There are 9 hidden switches. A switch that is on adds its own fixed numbers to the row, and there is some noise. The rows also spread widely along 15 directions, which tell nothing about the answers.
(in the rows, 128 means zero)
Known rows, each followed by its switches (1 for on, 0 for off):
[191 102 156  51 121 132 142 127 119  63  67 159 100 123 116 105  92 130
  84 107 158 116 118 123 129 149 112 108 129 124 165 151 112 110 120 161
 134  88 113]
1 1 0 1 0 1 1 1 0
[132 131  99  98 139 107 101 183 109  94 119 115  97 128 131 112 131 145
 108  97 141  53 152 142 126 170 142 111 111 118 123 176 126  65 127 163
  84 102 117]
1 0 0 1 0 0 1 1 1
[124 129 133 119 132 126 118 158 143 146  67 119 100 145  87 135 133 159
 126 173 119  98 123 163 159 105 143  82 140  80 132 142 148  84 114 159
 122  99  98]
1 0 1 0 0 0 1 1 1
[112  84 137 126 191 161 113 148 122 110 112 110  89 111 112  39 151 189
 111 136 153  76 133 126 144 164 107  94 126  81 138 122 138 114 144 106
 126  83 130]
1 0 1 1 0 1 1 0 0
[159 127 120 107 116 104 144 129  98 100  66 141  66 147 138 130 113  70
 187 120 123 130 129 148 145 141 130  91 115 145 131 168  79 146  89 180
 141  91 122]
1 0 0 1 0 0 1 0 1
[149 128 132  68 121 152 138 130 128 126 106 184 130 115 172  97  79 170
  96  57 174 131 160 187 116 148 132 208 152 159 138 155  87  98 124 132
 125 102  80]
1 0 0 0 0 1 1 0 1
[160 135 119 175 143 131 131 158 116 151  78  70  90 137  99  91 116 122
 128  93 150  65  88 139 165 115 137 165 102 148  73 139  96 135 102 192
  95 106  97]
0 1 1 1 1 1 0 1 1
[151 149 104 174 128 120 112 209 121 174 129 119 106 157 124 108 104 167
 111 106 143  34 135 169 127 125 125 147  96 120 112 127 147  82 136 134
  97 128  79]
0 1 0 1 0 1 0 1 0
[131 123 157 109 115 121 114 169 107 179  63  83 111  80  90 115 154 130
 138  84 106 137 127 190 155 155 130 118  64 120 100 142  75 127 102 189
 111 137 124]
1 0 0 1 0 1 0 1 0
[159 122 118 129 121 128 135 134 100 172  73 157 109 125 111 112  95 137
 160 150 127 141 151 193 126 137 104 108 105 108 134 114  84 127 100 144
 149 108 114]
0 0 0 1 0 0 1 0 0
[201 147 163  67  94 131 146 137 105  96  62 165 125 113 125 138 102 147
 110 103 150 134 127 131 134 146 137 136 110 118 115 125 125 130  92 157
 104 108 109]
1 0 1 0 0 0 1 1 0
[153 117 141 174 120 152 156 177 102 165 102 154 106 144  93 188 132 180
  96 156 115  77 112 163 114  88 131 105  71 134 163 119 161  90 155 165
 121 138 106]
0 0 1 0 0 0 0 0 1
[165 153  89 188 172 129 111 174 102 112 110 146  78 134 148 133  87 153
 123 126 195  55 150 127  87 131 114 156 112 138  75 120 153  99 107 179
  91 124  78]
1 0 0 1 1 0 0 0 1
[103 153 142 181 152 120  91 187 139 184  75 156  53 152 150 135 111 162
 162 152 160  90 152 188 131  85 135 134 142 114 102 136 162 104 100 159
 122 120  25]
1 1 1 0 0 0 1 1 1
[162 138  86 191 143 150 137 143  83 152  75 120  94 124  93 157 107 152
 147 144 126  89 117 146 131 115 140 162  66 122 100 124 118 110 106 181
 106 118  99]
1 0 0 1 0 0 1 0 1
[139 171 152 109 122 141 140 168 129 136 101 155 134 163 122 200 137 164
 131 155 148 113 125 149 146  94 182 105 137 124 131 150 157  94 104 147
  63 107 107]
0 0 1 0 0 0 1 0 0
[149  65 149 121 180 168 130 147 154 172  64 141  94  97 109  68  76 152
  95 122 172 100 136 199  89 128  70 122 133 141 119 124 111  88 118 144
 186 117  95]
1 0 0 1 0 0 0 1 0
[169 150 135 104 117 154 149 125 111 131  96 169 127 136 139 116 110 176
 128 107 158 134 131 150 149 135 145 176 134 129 125 119 107 135 109 131
  92  93  92]
1 0 0 0 0 1 1 0 1
[105 103 132 138 179 181 131 135 129 172  93 145 107 119 124 106 122 189
 150 145 136 109 144 182 135 125 133 140 126  99 143 127 126  98 127  97
 150  90  94]
1 0 0 1 0 0 1 0 0
[134 167 116 147 124 125 114 159 136 132  87  96  92 157 163  92 122 110
 195 115 143  87 134 127 169 141 160 136 138 115  44 131 137 125  76 114
 115  89  80]
0 0 0 0 0 0 1 1 1
[109 181 113 204 149 127 141 130 123 135 119 124  93 177 127 137 140 140
 163 156 148 123 114 132 143  52 156 138 164 116  94 133 148 161  90 172
  85 125  70]
0 0 0 0 1 0 0 1 0
[ 91 118 153 132 178 160 100 196 120 219  78 126  94 123 111 163 144 167
 169 166 133 118 157 236 158 126 159  95 106 127 150 153 103  61 120 141
 126  92 107]
1 0 1 1 1 0 0 0 0
[127 141 108 183 129 134 134 171  92 158  93  85 104 132  93 196 134 112
 156 123  97  87 113 154 140 104 163 131  56 138 113 161 115  94 116 196
 113 139 115]
0 1 0 1 0 0 0 0 0
[157 173 114 169 108 126 120 147 103 114 131 120 109 147 136  77 113 173
  88  67 163 108 120 135 133 101 145 227 143 146  88 118 120 140 115 180
  73 135  70]
1 0 1 1 0 0 0 1 0
[ 70 112 151 123 199 161 119 152 126 151 120  87  95 129 109  77 186 165
 145 128 142 113 127 167 177 129 156 100 154 120 136 165  94 115 119 138
  88  80 130]
1 0 1 1 0 0 0 1 0
[127 140 135 179 152 144  85 200  94 158 125  97  61 150 112  87 156 168
 115 142 164  96 119 166 166 121 157 130 105 155 126 112 115 109 125 174
  58 105  86]
1 0 0 1 0 1 1 1 0
[125  91 117 113 149 139 110 132 138  98 111 157 114 115  92  97 102 204
  40 153 156 105 149 151  82 110  89 117 154  79 169 127 156  71 160 166
 148 132  97]
1 0 0 1 0 0 1 0 0
[103 108 153 178 146 161 152 132 111  99 128 108  83 150 132  87 173 172
 118  99 113  94  95 115 158  91 147 152 120 122 154 130 149 156 160 133
 134 107 100]
1 0 1 1 1 0 0 0 0
[130 140 119 144 126 139 138 157 126 143 100 119 135 111 141 135 114 158
 137  76 122  68 138 141 113 130 137 171  83  99  80 137 160 100 119 113
 136 136  89]
0 0 0 1 0 0 0 1 0

New rows, each followed by its switches (1 for on, 0 for off):
[139 129 198 135  64 121 116 184 100 120 119 121  68 142 163  72 167 135
 122  68 109 138 127 152 159 141 135 130 102 156 138 101 126 166 145 146
 141 134  94]
1 0 1 0 0 0 0 0 0
[ 91 123 124 181 150  92  92 194 123 119  96  96  58 117 140 125 130 106
 160 119 132  65 154 124 109 137 104  75  87  90  80 154 172 112 120 173
 154 153  93]
0 1 1 0 0 1 0 0 0
[ 99 124 155 130 145 135  84 169 108 195 118 162  85 130 110  87 157 222
 106 169 154 150 163 221 147 122 122 105 141 113 182 103  97 107 147 158
  93 106  87]
1 0 0 1 0 1 1 0 1
[117 153 140 205 155 156 144 130 101 142 110 127  79 164 145 110 155 168
 193 149 133 108 113 123 171  90 153 142 111  97 117  97 155 172 115  94
 124  88  70]
0 0 0 1 1 1 0 1 0
[149 106 162  83 128 130 132 162 100  75 120 121 112 120 110  92 174 166
  73 100 135  80 121 110 140 166 125  77 105 122 156 137 126 112 152 151
  92  98 152]
0 0 1 1 0 0 0 1 1
[107 170 118 125 169 102 116 203 142 131 127 125 104 149 142 148 143 151
 143 104 165  44 148 139 129 137 149 103 137 111  94 187 158  89 105 161
  45 117  89]
1 1 0 0 0 1 0 1 1
[111 139 121 148 178 132 113 157 103 133 102 175  90 115 153 152 111 165
 163 161 162 104 184 162  91 135 116  99 115  88 121 132 155  96 108 125
 137 114  85]
0 0 0 0 1 0 0 1 0
[113  90 143 134 144 134 161 135 122 157  94 115 110  91  97  88 146 151
 109  78 107 117 117 182 113 122  99 133  99 126 130 154  87 164 127 195
 124 153 120]
1 0 0 0 1 0 1 0 0
[127 142  98 133 110  96 124 123 126 102  83 122 105 150 104 123 116 119
 153 175 102 131 140 135 138 111 120  73 142  52 123 135 144 128 106 164
 155 119 109]
0 0 0 0 1 0 1 0 0
[163 150 166 114  84 135 115 154 124 124  82 164  95 181 120 162  94 144
  95 146 157 145 108 168 158  69 163 141 153 159 171 135 125  98 126 183
 118 105  68]
0 1 1 1 0 1 1 0 0
[ 87 154 161 166 175 120  85 210  99 150 102 131  60 128 129 173 178 182
 149 148 158  84 148 156 148 120 158  90  94 109 127 148 160 103 122 183
  62 117  75]
1 1 1 0 1 1 0 1 1
[140 109 145  87 141 153 139 143 154  87 100 112 117 134 123  82 133 158
  93 104 144  80 115 113 149 143 130 114 147 101 124 139 153  94 138 116
 135  91 111]
1 0 0 0 0 1 0 1 1
[190 141 129 148 117 169 133 158  98 112 101 141  98 151 118 117  98 171
  87 130 156  96 108 138 142 113 154 177 110 147 130  99 138 104 124 154
  98 100  78]
1 0 0 0 1 0 1 1 0
[124 174 145  97 123 114 130 201 113 183 125 162 132 157 155 156 148 172
 162  96 135  99 161 208 154 139 167 125 123 129 147 168 110 106 115 124
  55 100 110]
1 0 1 1 1 0 0 0 0
[144 150 148 133 116 124 148 214 136 200 139 139 125 173 114 138 142 173
  98  89 137  62 108 204 141  98 148 132 116 164 151 157 126 102 140 155
  47 128  95]
1 0 0 1 0 1 0 1 0
[139 151 150 134  84  74 115 201 139 106  88 116  62 165 152 133 142  98
 165 105 110  64 124 116 152 132 133  72 101 106  99 151 177 135 117 161
 118 131  80]
1 1 0 0 0 1 1 0 1
[113 137 118 107 135 128  96 135 121 116 108  65 138  95  84  91 148 149
  94 112 143 145 135 142 146 147 137 127 133 105  88 137  87 103 112 198
  91 131 138]
0 0 0 1 0 1 0 0 0
[113 159 118 163 158 147 125 148 118 137  81 125 105 114 131 188 109 140
 151 124 162 104 133 138 114  95 165 167  97 124  68 158 154  98  85 171
  99 134  69]
0 0 0 0 0 1 1 1 0
[153 149 135 129 137 142 130 194 111 174 112 121 109 157 107 146 139 147
 129 150 147  91 127 181 155 133 157  96 115 164 126 133 104  80 109 157
  69  96 123]
0 0 0 0 0 0 0 1 1
[107 117 128 108 107 135  86 179 105 112 118 120 103 112 154 117 108 147
  95  87 126 115 176 182 122 150 145 157 114 138 142 152 115  48 153 151
 170 121  98]
0 0 1 0 1 0 0 0 0
[138 111 123 119  84 104 101 187 118 112  97  86 105 111 104 108 130 136
  85  93  93  63 131 140 120 149 123 107  68  95 114 137 149  74 147 166
 145 144 110]
0 0 0 1 0 0 1 1 0
[206 170 147 103 139 126 169 129 124 141  77 199 126 162 129 127  92 161
 147 151 198 121 122 148 138 119 115 110 163 123 114 113 117 164  74 136
  66  76 103]
0 0 1 0 1 1 0 1 1
[188 133 120 104 121 147 147 113 151 129  74 150 125 162 117  97  65 131
 126 144 158 136 123 161 137 110 115 141 181 126 118 119 111 108  97 136
 154  91 102]
1 0 0 1 0 0 0 0 0
[109 137 145 146 164 108  89 176 136 172  61  87  60 147  91 100 152 120
 173 181 141 119 123 184 177 112 137  53 144 102 101 144 109 126  80 187
  99  95 103]
1 0 1 1 1 0 1 1 0
[139 155 120 135  99  96 124 162 125 132  96 147  94 146 164 105 109 126
 171 101 129  92 154 146 131 140 116 123 121 103  93 134 135 142 106 136
 136 122  78]
0 1 0 0 0 0 1 0 1
[131 140 109 148 169 151 103 168  68 112 119 121  82 133 100 156 134 157
 110 159 159 116 139 153 146 125 167 126 109 144 157 156 106  69 122 192
  70  97 114]
1 0 1 0 0 1 0 1 0
[178 178  97 172 147 154 129 126  98 137  84 149 106 145 126 129  92 164
 162 179 177 118 136 129 143 123 144 154 134 106  70  83 130 132  77 142
  89  89  85]
0 0 0 0 1 0 1 0 1
[ 90 109 157  71 125 132  98 176 143 136 113 127 121 132 127 104 150 181
  99 122 122 100 155 185 151 139 145  91 145  93 170 155 133  66 156 117
 137  96 114]
0 0 1 1 1 0 1 0 0
[181 110 124  78  80 100 107 139 133 118  67 119 102 146 100  48  91 116
 112 145 120 126 136 161 154 160  92  80 148  99 136 111  85 112 121 157
 172  90 121]
0 1 0 1 0 0 1 0 1
[127 111  80 178 136 138 139 156 124 143 162 133 124 154  92  71 110 207
  52 128 126  57 128 162 103  95  94 146 131  92 167 118 153  88 177 138
 125 137  94]
0 0 0 0 0 1 0 1 0
[128 157 174  62 153 137 111 147 158 111  47  86 113 118 132 143 137  94
 164 115 172 145 124 139 168 136 176 108 163 134  53 172 110 106  54 170
  96  89 111]
1 0 0 1 1 0 0 1 0
[154 158 167 122 104 119 138 195 141 178 112 137 137 141 116 144 142 172
 104 100 144  84 114 168 129 112 135 116 105 126 108 125 153 118 120 148
  66 140  97]
0 0 0 1 0 1 0 1 0
[172 158  83 141 116 114 132 129  63  54 128 200  70 195 158 141  99 135
 159 178 140 121 156 118 134 122 141 109 140 106 194 132 138 121 127 130
 122  73  97]
1 0 0 1 0 0 1 0 0
[120 152 129 166 154 139  75 158  79  91 131  94  62 135 119  64 168 163
 124 156 160 137 143 118 163 144 147 117 136 116 117  94 116 125 119 168
  84  97 106]
1 0 0 1 0 0 0 1 0
[121 126 107 189 161 135 142 164 113 157 158 129  77 184 127  76 142 148
 126 137 153  84 121 168 135 100 120 115 154 170 150 137  97 132 137 162
  92 103 110]
0 0 0 1 0 0 0 0 1
[124 120 176 131 120 164 130 159 107 115 127 117  84 151 135  96 170 166
 101  95 139 125 104 142 179 117 165 148 129 173 160 130 111 130 153 154
 101  97 106]
1 0 1 0 0 1 0 0 1
[136  88 165  79 172 130 137 133 150 127  84 151 115 100 104  62 123 173
  75 112 173 113 131 169 104 135  77  92 162 111 137 147 107 140 118 176
 114 116 125]
1 0 1 1 1 0 1 0 0
[109 162 107 171 137 110 120 138  93 110 114 106  76 169  99 147 159 123
 143 168 130 137 120 137 162  77 164  95 151 131 135 160 107 127 105 217
  83 109 108]
0 0 1 0 0 0 0 1 1
[106 154 143 152 176 124 120 159  75 125 116 129  88  98 162 115 172 159
 176  78 154 114 158 139 132 162 139 139  91 122  90 146 107 174  98 157
  66 119 118]
1 0 1 1 1 0 0 0 0
[210 146 153 111 123 139 105 153 110 104  43 152  78 140 108 131  83 136
 116 177 184 129 122 134 143 126 134 107 130 128 106  97 134 103  81 171
 112  86  93]
1 0 1 1 0 0 1 1 0
[153  85 113 116 157 136 142 125 145 154  85 128 131 109  79  39  91 182
  72 111 151  77 118 176 115 125  73 135 139  87 129 131 104 120 130 150
 136 111 112]
0 0 1 1 1 1 1 1 0
[136 145 129 140  99 152 108 129 106 158  65  90  99 145  75 100 141 161
 129 170 103 165 108 178 210 101 174 153 134 104 131  99  86 113 112 174
 119  87  88]
1 0 0 0 1 0 1 1 1
[144 124 151 117 138 116  77 162 107 162  64  98  81  93  82  53 135 152
 114 143 156 153 142 189 153 154 108 101 122 113  95 104  73 135  89 203
  97 117 115]
1 0 1 1 0 0 1 1 0
[135 114  99 128 158 153  92 142  83 139 120 119  87 134 111  58 120 160
 109 155 162 139 158 189 151 151 127 131 150 149 156 117  49  81 126 158
 123  72 120]
0 0 0 1 0 0 0 1 1
[139 136 106 119 188 154 147 117  94 139 119 178 135 129 118 116 116 196
 144 160 173 124 157 158 128 140 117 114 144  90 159 133 103 120 114 113
  89  76 135]
0 0 1 1 0 1 0 0 0
[ 95 137 101 123 181 136 113 139 115 194  87 138 109 121 104 103 131 172
 189 182 134 140 167 208 159 141 134  94 142  61 135 145  90 110  88 123
 105  80 109]
1 0 0 0 0 1 1 1 0
[ 93 145 157 113 160 108 112 186 145 178  81 153  90 137 135 158 140 147
 169 138 148 101 151 198 134 107 145  79 139 109 122 183 137 102  93 157
  91 111  86]
1 0 1 1 0 0 1 1 0
[158 151 115 170 125 159 137 159 122 129 114  95 100 164 145 110 105 106
 146 107 148  95 115 131 147 120 155 165 126 174  71 122 121 115  98 141
 120 110 102]
0 0 0 0 0 0 0 0 0
[151 146 121 128 110 125 131 153 119 133 133 159 113 173 160  63 106 166
 134 111 144  97 148 157 146 130 123 145 154 105 141 118 136 124 132  83
 129  89  87]
0 0 1 0 0 1 0 1 0
[147  93 174 137 129 145 160 118 118 159  72 192  83 113 130  72 105 185
 114 113 135 139 129 190 112  97  81 146 126 110 165 104 119 177 129 136
 170 121  67]
1 0 1 0 1 0 1 1 0
[189 109 110 169 102 115 140 159 110 128  93 156  58 168 147  57  68 115
 136 119 132  85 129 162 119 127  83 129 119 139 131 107 125 140 126 137
 175 111  85]
1 0 1 0 0 0 1 0 0
[ 92 111 174 166 164 148 139 142 140 126 103  98  93  95  92 124 170 166
  73  94 147 118  94 131 106  74 119 134 115 137 104 147 153 149 129 224
  96 175  86]
1 0 0 0 0 1 0 1 0
[130 120 110 155 136  95 155 171 149 134  84 114 108 131  97 154 118 112
 140 117 102  55 118 138  97 107  98  69  99  85  94 174 173 114 114 181
 134 159 121]
1 0 1 0 0 0 0 0 0
[189  96 113  86 128 128 168 149 113 151  87 168 121 123 115  86  83 141
 124 103 119  82 142 188 110 168  85 110 101 117 155 146  91 115 119 124
 141 100 129]
1 0 0 0 0 0 1 1 0
[122 149 152 168 174 168 157 134 143 149  95 160 111 150 104 165 141 196
 138 189 157 112 111 128 130  70 143 106 145  88 119 113 189 139 106 141
  82 118  85]
1 0 0 0 0 0 1 0 0
[157 134 185  81 102 130 132 160 144 156  69 109 111 134  90  91 142 137
 111 118 132 144 102 172 174 124 139 105 145 135 120 127  91 146  96 183
  93 113 108]
1 1 0 0 0 0 1 1 0
[187 130  92 108 135 148 151  95  74  83 123 197 127 151 101 103  88 204
  70 160 168 122 132 140 122 115 116 148 145  99 207 115 104 115 142 142
  96  76 110]
0 0 0 1 1 1 1 1 0
[104 107 131 104 177 123 137 175 162 131 103 104  98 127 133  92 130 112
 142  79 147  58 130 151 126 153 119  95 136 125 102 199 121 116 108 154
 108 115 119]
1 1 0 0 0 1 1 0 0
[ 76 117 165 158 161 150  85 174 127 126 123  84  75 115 130  50 184 190
 101 116 149 111 139 139 157 136 133 127 144 112 105 105 139 124 146 158
 115 119  95]
1 0 1 0 1 0 0 0 1
[105 125 146 154  95 129 106 144  93 107 107 124  79 120 147  74 151 171
 141 114  90 116 149 124 152 136 132 139  91  66 140  97 153 141 148 106
 174 120  72]
0 1 0 0 0 0 1 1 0
[132 125 168 170  83 150 144 160 114 131 114 107  86 152 124 103 166 170
 106  92  92  96  89 132 171  95 153 161  86 126 142 102 158 140 164 136
 136 127  72]
1 0 0 0 0 1 0 1 1
[ 85 107 140 171 179 138 157 128 110 121 143 164  82 138 150  72 164 195
 141 107 127  88 135 143 115 103 102 127 132  90 171 136 151 172 153 109
 133 111  84]
1 0 0 1 1 0 0 1 0
[117 167 170 109 159 164  78 127 108 161  67 158 101 110 142  91 124 207
 168 177 190 185 172 173 185 141 158 153 164  74 113  84 106 134  81 104
 106  63  63]
0 1 1 0 1 1 1 1 0
[ 98 134  81 174 131  92 139 186  79 112 168 129  83 154 156 116 164 138
 169  96  82  57 162 137 121 152 124  94  81  91 153 165 147 125 154 129
 112 132 123]
1 0 0 0 0 0 0 0 0
[151 151 169  74 135 121  71 177 114 150  59 161  95 117 129 142  98 145
 134 165 189 162 179 194 135 146 133  89 149 128 128 129  98  72  84 165
 120  95  92]
0 1 1 1 0 0 0 1 0
[148 121 127 130 114 138 126 162 149 114  77  89 120 138  94 140 115 140
 110 120 108  65 104 118 151 119 137 121  99  81 112 137 172  78 137 142
 152 120 103]
1 1 0 1 0 1 0 0 0
[145  90 141 136 171 131 120 173 137 117  77 125  71  93 138  72 101 135
 113  93 168  56 137 139  89 157  80 111  95 113  80 133 157 124 114 152
 146 132  86]
1 0 0 0 1 1 1 1 0
[137 167  88 165  90  95 136 124  82 141 104 171 112 149 120 152 112 158
 163 150  99 135 152 160 122  99 125 131 102  67 145 119 130 147 116 156
 128 134  87]
0 0 0 1 0 0 1 0 0
[ 97 147  95 167 158 150 123 144 102 181 134 142 120 147  97 130 138 205
 129 171 123 138 154 206 144  94 146 142 146  94 171 130 103 100 136 152
  98 110 100]
1 0 0 0 1 0 0 0 0
[139 118 155  78 164 164 161 127 114 165 119 164 144 115 114  78 137 194
 107 115 169 148 136 196 139 148 121 125 150 140 165 132  60 149 117 138
  70  89 137]
0 0 0 0 1 1 1 0 0
[170 124 154 113 130 119 108 188 104 166  64 182  62 141 148 124  84 141
 141 129 166 105 157 216 130 133 116 120 120 156 160 138  94  94 116 160
 144  86  71]
1 1 1 1 1 0 0 1 1
[146 144 117 195 152 143 131 155 126 166  93 143  67 183 119 111 101 150
 147 168 156  91 109 174 145  63 136 142 145 134 126 118 138 130 105 155
 115  97  55]
1 0 0 1 1 0 1 1 0
[117 145 108 130 131  96 116 181 111 152 112 117  96 141 124 131 130 109
 160 129 127 105 153 179 133 137 131  81 114 115 119 164 109 100 105 164
 113 122 114]
0 0 0 0 0 1 0 1 0
[161 146 175 105 152 144 155 169 119 155  75 173  96 150 158 157 122 133
 184 121 162 103 131 166 146 131 149 103 119 152 127 153 126 125  84 109
  99  78 102]
1 0 1 1 0 0 0 1 0
[109 153  79 121 176 104 108 158 108 165 128 139 119 130 114  93 124 158
 161 161 162 119 180 194 129 162 115  81 148  84 123 153  81 117  93 158
  67  99 131]
0 0 0 0 1 1 1 0 0
[ 77 131  72 159 162 120 132  97 116  66 120 115 102 140 132 122 125 131
 156 137 121 114 148 103 127 101 134 123 153  63 126 179 150 117 125 148
 159 112 109]
0 0 1 0 0 1 0 0 0
[193 117 133  79 126 112 125 154  95  87  85 181  84 152 110  99  96 152
  93 163 156 115 148 155 136 150 100  72 148 113 197 129 102  99 133 165
 126  73 118]
1 1 1 0 1 0 0 1 1
[160  95 162 149 147 152 163 167 159 133 110 138  94 153 115  78 117 166
  73 113 151  58  94 144 107  94  91 113 138 137 134 114 170 131 146 140
 135 127  90]
1 0 0 0 1 0 0 1 0
[138 173 110 139 176 125 114 164  96 172 114 179 117 132 121 173 108 174
 146 161 192 122 170 183 107 125 130 118 128 122 128 143 104 105  94 174
  52 115 101]
0 1 0 1 0 1 0 0 0
[ 81 126 147 147 190 175  90 167 117 146 108 110  76 119 161 111 140 152
 159 120 178 109 152 164 146 135 171 149 130 158  95 150 115  88 107 130
 113  88  92]
0 0 1 1 0 0 1 0 0
[156  95 171 176 124 160 133 196  87 124 130 112  56 155 143  75 151 138
 120 114 126  76 111 141 150 145 124 101  79 176 149  93 130 137 160 124
 143 102 120]
0 0 1 0 1 0 0 0 0
[214 140 114 162 107 128 192 137  95 137  67 205 103 153 117 188  64 151
 135 137 128  77 107 149  97  87 111 144  68 109 152 123 162 140 115 149
 127 124  68]
1 0 0 0 1 1 1 1 0
